The groups are shells around one centre, one inside the other: the same stretched ball of 5 dimensions in 6 sizes.
Some rows, each with its group after it:
[-85 -125 -161 34 331 -23 10 142] => J
[-26 74 76 250 135 -297 3 -11] => K
[39 23 92 83 128 -79 -48 188] => J
[210 150 -27 -52 -382 205 -74 79] => L
[106 184 106 38 -34 -149 -215 -5] => F
[86 18 26 -7 190 26 -50 263] => J
[281 142 -134 -229 -274 375 -119 188] => R
[-89 -31 -2 290 -49 -184 116 -32] => L
[-249 -135 84 275 254 -369 -58 -37] => R
[107 -5 -162 -25 142 156 80 240] => X
[163 125 -102 -200 -303 221 -263 4] => L
[-32 -145 -59 -45 406 61 -29 337] => L
[142 59 -78 24 -188 169 63 149] => R
[-91 -47 166 148 130 -208 -122 104] => R
[-53 -9 -50 182 -223 -66 24 -85] => F
[-140 -192 -164 26 -35 93 -19 47] => F
[146 42 -123 -49 -216 242 20 148] => L
[23 112 91 195 91 -253 -45 5] => J
[-32 -32 -20 175 432 -188 92 192] => K
[53 1 -144 -164 89 125 -202 100] => F
[27 -7 113 -6 168 -40 -155 226] => R
[112 -29 -175 -170 211 232 -54 290] => X
[0 48 103 84 -157 -94 -160 -5] => J
[-68 -38 75 49 157 -138 -178 84] => K
[96 33 -67 76 288 -10 104 251] => X
[296 164 -101 -293 -53 318 -210 248] => R
[72 44 86 106 240 -97 13 245] => F
[-116 -205 -119 95 363 6 120 258] => F
[-185 -173 -71 256 317 -193 148 99] => X
[-203 -149 63 230 309 -277 -11 77] => K
[37 -1 -57 -103 -301 169 -206 13] => X
[42 36 43 -46 304 -84 -195 181] => L
[-191 -171 4 120 109 -124 -83 40] => J
[-40 29 143 199 146 -258 -60 68] => K
[134 202 53 157 -119 -138 -20 -19] => X
[-94 -128 22 172 193 -87 79 194] => X
[-88 -86 -44 203 388 -183 115 159] => J
[-28 38 131 224 -139 -179 -27 -6] => F
[245 136 -75 -181 42 215 -120 253] => K
[21 -102 -106 -37 190 145 26 284] => K
[-103 -1 36 96 -38 -192 -208 -113] => R
[141 225 37 26 -260 -73 -202 -109] => L

New rows, each followed by its group:
[-192 -185 -150 99 103 -55 -18 -9] => F
[290 174 -103 -156 -217 295 -64 190] => L
[130 94 -130 -58 171 46 -64 130] => J
[47 -27 -16 -116 85 110 -177 205] => J
[103 166 -46 93 175 -166 -44 12] => R
[-172 -64 60 222 -51 -251 -93 -115] => F
[181 202 -74 10 -24 -16 -68 20] => X
[259 165 -7 -217 1 201 -215 246] => L
[200 106 -128 -89 -152 229 -19 154] => K
[233 195 -66 -73 -432 207 -101 13] => L
[-205 -252 -100 159 217 -45 100 144] => F
[-52 -130 -57 -70 101 100 -128 183] => J
[-210 -194 -104 260 208 -166 150 40] => L
[-51 -35 75 150 -231 -45 -44 17] => L
[-21 54 -59 250 21 -197 96 -63] => R
[-251 -210 66 269 387 -296 42 120] => L
[96 24 -26 39 23 76 37 207] => J
[254 156 -181 -132 -31 231 -20 172] => L
[35 83 -99 137 177 -150 34 7] => L
[53 80 -51 198 170 -151 120 77] => F
[189 101 15 -153 -92 188 -181 215] => X
[-179 -133 67 134 76 -170 -127 21] => X
[90 127 173 71 -48 -116 -161 94] => L
[106 74 -37 -125 -422 200 -233 -13] => L
[156 90 -24 -109 -440 247 -160 62] => R
[146 104 -177 -83 16 116 -65 73] => X
[70 -44 -99 -237 111 221 -230 231] => R
[-7 -74 -25 45 376 -33 19 281] => J
[131 147 -69 107 161 -96 53 85] => F
[-286 -246 -96 271 321 -237 109 22] => R
[104 102 27 -129 -266 99 -302 8] => L
[-14 29 161 181 21 -186 -58 87] => F
[230 182 -100 -223 -382 267 -263 10] => R
[-275 -229 62 234 398 -293 -15 106] => R
[-273 -310 -66 176 428 -135 81 191] => R
[-123 -143 -149 13 212 -19 -67 68] => K
[45 -32 -193 -155 95 169 -136 125] => X
[-171 -227 -79 196 451 -113 170 245] => R
[-66 -78 -41 138 613 -204 67 243] => R
[-114 -66 96 199 15 -184 -43 32] => J
[32 22 -129 -63 11 48 -145 20] => J
[-256 -212 52 307 147 -245 78 44] => R
[214 242 -59 23 -31 -31 -54 20] => L
[-65 -146 -99 -58 6 138 -95 143] => J
[49 34 -11 101 526 -167 45 256] => R
[-35 -99 -133 -44 -204 175 -83 42] => X
[175 152 -73 23 -166 79 -4 57] => J
[130 202 -36 101 -80 -114 -52 -65] => L
[40 -45 -136 -139 306 102 -125 226] => X
[-83 13 16 265 119 -279 36 -45] => K
[108 3 8 -130 -161 220 -159 208] => R
[202 131 -125 -159 235 114 -122 213] => L
[-19 -25 -74 -90 -243 108 -238 -42] => L
[-26 -78 -186 17 233 32 27 129] => J
[-57 -69 -79 -57 346 -58 -174 126] => R
[-75 -127 10 90 68 0 2 174] => K
[119 94 -101 95 -207 74 84 36] => R
[93 -23 -186 -15 81 182 105 220] => L
[-200 -180 9 133 235 -162 -66 81] => J
